All groups share one centre, and each spreads out both ways along 9 directions, with some noise.
Some rows, each with its group after it:
[ 0.09  1.22 -1.91 -2.47 -3.54 -1.92 -1.30  3.69  0.08  0.83 -6.78  1.28
  0.61]	Lup
[-1.08 -2.21  4.52  1.64  0.73 -0.43 -2.67  2.07  1.51  2.11  4.31 -0.75
  3.58]	tazov
[ 0.30  7.42 -1.69  1.51  1.75  2.05 -3.15  3.69 -0.55  1.87 -0.15  0.25
  1.33]	pep
[ 2.26  2.96  1.64  1.20  0.19  2.74  1.57  1.58 -1.55 -2.02 -3.17  0.12
 -0.04]	Gok
[ 1.24 -0.23  1.40 -6.90  1.24 -0.96  1.74 -0.60 -2.01 -2.44 -2.34  0.22
 -1.71]	pep
[-2.56  3.03 -1.68 -2.18  2.32  2.02 -5.39  2.51  1.74  1.46  1.97  1.14
  2.69]	tazov
[ 0.81  4.29 -0.04  0.29  2.99  2.98 -3.10 -0.89  0.57 -3.02 -1.98  0.46
 -1.74]	tazov
[-2.29  1.24  3.48  1.73  2.06  1.14 -1.10  2.32 -1.53 -2.87 -2.06 -1.16
  1.24]	Lup
[ 1.64  1.71  0.26  2.12 -0.52  3.40  1.30  0.10  1.35  0.44 -4.42 -0.18
 -0.09]	Lup
[-1.83  3.25 -0.92  0.45  1.47  2.23 -1.58 -1.09  1.53  2.04  0.32 -0.58
  1.11]	Gok
[-1.62  1.28 -0.10 -1.97 -0.46  0.57 -0.27 -1.79 -2.49 -0.99  2.50 -0.49
  2.56]	tazov
[ 0.37  0.58  2.74  0.77 -0.01  0.89 -4.22 -0.29 -1.35 -3.77  1.65  0.60
  0.74]	Lup
[-6.43  0.98 -3.69 -1.39 -0.60  2.10 -1.05 -0.32 -2.36 -0.70 -0.17  0.73
  3.28]	Gok
[ 3.48  0.94 -0.39 -3.05 -0.65 -2.37 -2.74 -0.95  1.33 -1.23 -1.67 -0.63
  0.47]	tazov
[ 0.04  0.50  4.17  1.36  3.82  3.88 -0.81  1.52 -1.50 -4.30  1.52 -0.60
  0.84]	pep
[ 0.49  2.91 -0.64 -1.52  2.69  3.97  2.80  5.20 -3.86 -1.54 -1.60 -0.20
  2.47]	pep
[-5.38  2.49 -0.68  0.81  2.07  0.51 -0.57 -3.51  0.20  0.17  0.32 -3.03
  2.38]	Gok
[ 3.38  1.33  0.40  4.74 -1.30 -1.04 -2.03  2.71  1.37 -0.10 -2.10 -0.27
  1.01]	tazov
[-0.28  4.10  1.45  2.21 -1.91  1.67  0.01 -2.27 -1.24  2.87  2.65  0.17
 -0.67]	Gok
[-1.05  3.02  0.68 -5.03 -0.42  3.94 -1.57  2.49 -3.05 -1.56 -2.57  1.13
  3.93]	pep
[ 1.20  2.56 -2.16 -3.98  1.49  2.28 -1.57 -0.86  1.04 -0.03  0.18 -0.43
  2.11]	Gok
[-0.96 -1.47  0.27  0.99 -3.80 -0.64 -4.05 -3.72  0.98 -2.15 -0.86  0.54
  0.70]	pep
[-0.32 -0.99 -0.73 -1.24 -2.82 -0.64  2.84  0.33 -1.95  0.45 -2.07  0.20
  0.77]	Lup
[ 1.18  1.90 -0.67 -0.51 -0.82 -1.39 -2.84  1.34 -1.72 -2.44  0.76 -1.21
  4.81]	tazov
[ 0.67 -0.37  2.22 -1.94 -5.43 -1.95 -1.71 -0.95 -3.22  1.60  2.23  4.28
 -2.69]	pep
[ 0.23  3.97 -1.51 -0.32 -1.29 -2.31 -2.40  3.40  0.16  2.00 -3.13 -3.44
  6.77]	tazov
[ 0.60  0.70 -0.33 -4.68 -0.51  2.47 -1.99  2.41  0.00  1.88  0.65  3.17
 -0.34]	Gok
[-2.23 -0.90  2.07 -1.49 -2.03 -0.23 -1.22  3.04  0.29  1.77 -3.80  1.88
 -0.13]	Lup
[ 1.37 -2.65 -4.57  1.00  1.39 -3.05 -1.75  0.87  1.38 -4.41  0.92 -2.99
  4.08]	Gok
[-1.67  2.96 -1.19 -0.46  1.50  2.47 -2.82 -1.86  2.67  0.15 -1.53 -3.17
  5.25]	pep
[ 0.25  1.97 -1.65  1.10 -4.77  1.08  0.84  2.56 -1.33 -0.17 -6.47 -0.34
  3.46]	pep
[-2.98  3.03 -0.55 -2.17  1.25  4.20 -0.77  0.79 -1.15 -2.71 -5.68  0.66
  0.28]	tazov
[ 0.67 -0.51  1.77 -1.42 -0.56 -0.49  0.94 -1.06 -1.95 -1.41  1.05 -0.59
  0.16]	Gok
[-4.43  1.84 -1.20  0.73 -1.86  2.21 -1.03 -1.87 -1.47  1.11  0.87  0.19
  2.47]	Gok
[ 1.26  0.86  3.58 -0.78  0.70 -0.52 -2.96 -2.19  1.23 -3.95 -4.50 -0.78
 -0.55]	pep
[ 0.14 -1.11 -2.45  1.96 -1.63  0.55  1.89  0.21 -1.33  2.26  4.88  0.95
  0.27]	tazov
[-0.65  0.76 -0.66 -4.37  2.52 -1.30 -1.84 -0.86  2.35  0.97 -1.24  0.47
 -2.21]	pep
[-2.06 -1.11  0.79  2.49 -2.33  3.51  0.70  1.89 -1.16  0.21 -0.82  1.81
  1.14]	Gok
[ 0.79 -2.06 -2.08  2.08 -3.10  1.48  1.88 -0.73 -2.32 -0.01  4.21  1.30
  0.63]	Lup
[ 1.81 -0.51 -1.53 -4.45  1.98 -2.48  2.09 -3.23  0.71 -4.13 -5.03 -2.92
  0.00]	pep
[ 0.19 -1.37  0.88 -2.70 -2.55 -1.14  2.21 -1.75  0.22  3.24 -0.19  0.36
 -0.50]	Lup
[-2.14  3.06  1.41 -1.25 -1.26 -0.14 -2.79  0.63 -2.07  0.30 -1.33  0.81
  0.90]	Lup
[-0.25  0.13 -1.26 -0.97  1.80  1.01  0.37 -0.60 -0.61 -1.33  1.81 -1.17
  1.85]	tazov
[ 1.94  3.32 -0.59  1.35 -1.50 -0.18  0.76  0.89 -3.38 -1.07 -0.49  0.50
 -0.67]	Gok
[ 3.58  2.23  0.52 -4.12  1.27  2.45 -3.14 -3.19  3.59 -1.55 -2.79 -0.20
  0.26]	Lup
[-1.49  0.47  1.61  2.66  0.53 -1.70 -2.74  2.92 -1.57 -1.96  1.21 -0.11
  1.11]	Lup
[ 2.79  1.99 -0.47 -0.30 -1.51 -2.63  0.30 -4.79  0.34  0.70  2.43 -2.42
  0.09]	Lup
[-1.10  2.09 -1.90 -0.40 -2.33  0.44 -2.45  2.76 -0.27  1.76 -1.02  1.07
  3.00]	tazov

New rows, each followed by its group:
[ 0.89  5.06  2.52 -2.46  0.86 -2.27 -2.08 -2.27 -0.40 -0.42 -3.26 -1.54
 -1.03]	Gok
[ 3.10 -1.60  3.37 -1.99 -1.11 -0.42 -1.14 -2.40  0.85 -1.36 -0.39  1.43
 -3.07]	tazov
[ 0.41  1.81 -1.04 -0.24  0.44  2.37  3.23 -0.69  0.22  0.59 -4.23 -1.85
  1.13]	Lup
[ 0.80  3.53 -1.59 -2.81  0.40 -0.94  1.08 -3.33 -3.53 -3.22  0.41 -1.81
  0.79]	Gok
[ 4.90  0.64 -0.11 -0.56 -4.27 -1.67 -1.51 -2.94  2.01  1.04 -1.02  0.83
 -0.78]	Lup
[-2.88  4.64 -1.77  3.33  1.24  2.97  1.61  1.22 -2.86 -2.05 -3.62 -2.14
  3.48]	tazov
[-1.37  3.22  2.64  0.84 -0.08 -0.64 -2.72 -1.00 -2.09 -1.28  2.44 -2.49
  3.91]	tazov
[ 1.03  3.98 -2.65 -4.49  2.67 -0.71 -1.79  0.94 -1.18 -2.48 -2.46  0.19
 -1.46]	pep
[ 0.44  3.39 -2.95  1.59  1.42 -0.60  0.04  3.10  2.22  3.41 -3.43 -0.09
 -1.03]	pep
[-4.21  1.45 -1.60  0.74  3.22  2.01  0.46  1.27 -0.20  1.11  0.69 -0.63
  0.60]	Gok
[ 3.29  2.18  3.67 -0.48 -1.42 -0.93 -1.44 -1.14  0.18 -1.03 -2.99 -0.40
 -0.63]	Gok
[-3.57  3.15  1.15  3.59  1.12  0.12 -0.01 -1.73 -0.54  1.27 -0.25 -1.65
  0.21]	Gok
[-0.99  1.71 -1.13 -3.32  1.28  3.59  0.21  2.47 -1.32 -0.22 -0.77  1.83
  0.25]	Gok
[ 0.75 -0.02 -0.15 -1.26  0.49  2.73 -0.54 -1.31 -0.20 -2.67  0.44 -0.18
  1.03]	Lup
[ 0.66  0.39  2.91  0.25 -4.30 -2.70 -0.19 -0.19 -3.40 -1.39 -0.25 -1.67
  4.59]	tazov
[-0.07  1.60  5.71 -1.19  3.07  3.02 -2.83  1.25  0.41 -3.12 -2.83  0.02
  0.15]	pep
[-1.02  1.22  0.89  2.19  1.28  1.75  2.78  1.39  0.55  1.23 -2.89 -1.84
  0.71]	Lup
[ 3.57  0.47 -2.62 -0.63  0.65 -2.05 -3.28 -0.90  2.55 -2.65 -0.76 -2.50
  3.20]	Gok
[ 2.70  3.54 -1.81  2.29  2.23  1.71  1.09 -1.25  0.18  0.15  3.02 -2.37
  1.51]	Gok
[-0.92  1.66 -2.08 -1.18  0.39  1.72 -0.02  0.75 -1.83 -0.19  0.68  0.29
  0.60]	Gok
[-0.98  0.93 -0.44 -3.28 -1.12 -1.01  1.80 -0.41  0.04  1.72 -3.01 -1.47
  2.29]	tazov
[ 1.37  2.49  2.12 -0.94 -1.75  1.37 -1.27  1.62 -0.85  1.13 -1.98  2.56
 -1.32]	Gok
[ 0.11  2.00  1.85 -3.00 -1.61 -1.49 -0.72 -1.88 -1.87 -1.66 -3.19 -1.88
  3.18]	tazov
[ 0.32 -1.91 -1.87 -2.90  1.45  3.06  3.24 -0.88 -2.02 -4.17 -0.96 -0.93
  2.27]	Lup
[-0.49  1.70  0.28  0.16 -1.04  0.10  2.60 -2.08 -5.64 -5.77 -0.36 -3.42
  4.96]	tazov
[ 2.40  4.46  0.13 -0.10  0.54  6.94 -0.72  0.28  2.38  0.43 -3.10 -0.01
  2.35]	Gok
[-2.20  5.12  1.82 -4.87 -2.28  1.34 -3.24 -4.65 -3.46 -1.96 -2.74  2.03
 -1.32]	tazov
[ 0.24  1.33  1.60  2.00  2.76 -3.27 -0.17  1.56  2.02  0.73 -3.37 -3.17
  0.58]	Lup
[ 6.04 -1.46  1.45 -0.83 -0.92 -1.73 -0.91  0.49  0.82 -2.17  0.50 -0.21
  0.25]	Gok
[ 1.01 -2.83 -1.44 -2.79 -0.39  1.11 -1.29  0.18  1.07 -2.10  0.53  0.56
  2.93]	Gok
[ 1.31 -0.31  0.44 -2.28 -4.04 -2.66  2.13 -0.40 -2.55 -1.17 -3.49 -2.73
  4.43]	tazov
[-1.87  0.08 -1.31  0.56  0.40 -2.26 -0.47 -0.48 -1.53  1.14  4.51 -0.03
 -0.44]	Gok
[ 3.95  1.08  3.38  0.21  0.53  1.46 -1.53 -0.57  3.01 -2.41 -5.54 -1.82
  1.56]	Gok
[ 2.58 -2.33 -0.59 -3.10  2.07  1.48  0.47  2.36  0.65 -4.17 -2.22 -0.42
  1.51]	Gok
[-1.39  2.73  6.04  2.05  0.94  4.81 -1.64  0.05 -1.86 -3.80 -1.82  0.13
  0.98]	Lup
[-1.43  1.13 -2.01  0.25 -2.83  1.28 -3.75  1.42 -1.72 -0.18  0.62  3.74
 -0.18]	pep
[-2.70 -2.37  0.48 -0.55  1.13 -1.12 -1.66  0.73  1.70 -0.45 -0.66 -0.21
  1.13]	Gok
[ 2.77 -1.27 -0.50  2.24  2.08 -0.15 -2.50  3.86  0.41 -3.74  2.14 -1.68
  4.77]	tazov
[-1.38  3.23 -1.27 -1.76  0.36  3.82 -0.61  3.44 -2.93 -0.22  0.60  1.02
  2.95]	pep
[ 0.76 -0.41  1.54 -0.56 -5.55 -2.62 -1.84 -3.48  0.06 -0.29 -2.34  0.15
  0.09]	pep
[ 4.64  0.27 -0.97  1.71  0.41 -0.22 -0.03 -0.69  1.12 -3.19 -0.17 -2.43
  2.54]	Gok
[ 0.81  1.54 -0.34  3.13 -0.89 -1.70 -0.47 -3.30 -0.38  0.57  3.87 -1.22
  0.08]	pep
[-1.20  1.12 -0.69 -4.54 -0.97 -1.38 -3.16 -1.79 -3.67 -3.16  2.52  0.19
  1.90]	Lup
[-2.58 -1.13  0.82 -1.50  2.95  0.27 -1.76  0.06  2.59 -0.13 -0.69 -1.37
  1.71]	Gok
[ 3.11  2.75  3.71  0.65  0.44 -2.91 -1.06 -2.14 -0.92  0.08  1.12 -0.70
 -3.10]	pep
[-0.44  2.75  0.77 -0.51  1.47  0.14 -5.27 -0.70  1.65 -0.10  1.31  1.89
 -2.39]	pep
[-0.97  0.76  1.45 -1.44  1.35  0.68 -3.19 -2.37  3.76  0.68 -1.03 -1.71
  2.48]	Gok
[-4.60  1.86 -2.23 -2.88 -1.73  1.99  0.49  0.38 -5.70 -3.33 -3.58  1.13
  2.14]	Gok
[ 0.38  1.74 -2.63 -1.28 -3.46 -1.92 -3.17  0.61 -3.43 -2.49  0.09  1.17
  1.76]	Lup
[-2.22 -1.06  1.23 -0.35  2.72 -3.22 -1.95  3.20 -0.48 -1.28 -0.91 -1.56
  1.43]	Lup
[-3.50  1.35  0.39 -0.74 -3.20 -0.42 -1.21  0.68 -3.34  3.48  2.76  3.36
 -1.44]	Gok
[ 1.24  2.31 -0.69 -4.44  0.14 -3.01 -1.25  0.86 -0.86  0.97 -1.15  2.00
 -4.13]	pep
[ 2.14  0.27 -3.24  0.90  0.42  0.73  0.65  1.08 -2.26 -4.72  0.52 -1.45
  2.74]	tazov
[ 1.31  4.14  3.52  2.59  1.96  2.83 -3.07 -0.84 -1.09 -4.07  0.95 -1.97
  2.31]	pep
[ 1.70  7.13 -1.62  0.23 -0.72  1.30 -3.18 -0.40  0.95  2.15 -2.22 -0.23
  1.55]	Gok
[ 0.02  0.13 -0.38  1.09  1.56 -0.21 -1.51 -4.33  2.98 -3.73 -2.07 -4.80
  4.88]	Gok
[-2.76 -0.44 -1.44 -3.08 -0.20 -0.55  2.81  0.57 -0.70  2.83  0.22 -2.51
  4.78]	tazov
[ 3.24 -0.30  0.94 -3.43 -4.37  0.37 -0.69 -2.91 -1.73 -4.65 -2.87  0.31
  2.94]	Gok
[-4.16 -0.52 -0.80 -5.35 -0.54 -0.16  0.20 -1.06 -4.53 -2.16  0.29  1.34
  0.63]	Gok
[-0.17  2.61 -1.16 -0.89  1.22  2.34 -3.92  3.01 -2.07 -5.18 -3.29  2.77
 -1.45]	pep
[-0.62  0.92 -2.95 -0.39  0.11  1.29  1.00  1.19  0.82  0.34 -4.27 -1.30
  2.56]	pep
[-2.03  2.66 -1.54 -1.59  1.37  1.04  2.23  0.22 -4.74 -4.98 -3.95 -1.43
  1.31]	Gok
[-0.96 -4.03 -1.11 -2.13 -1.14  0.92  0.67 -1.03 -2.15 -3.85  0.73 -0.22
  3.51]	Gok
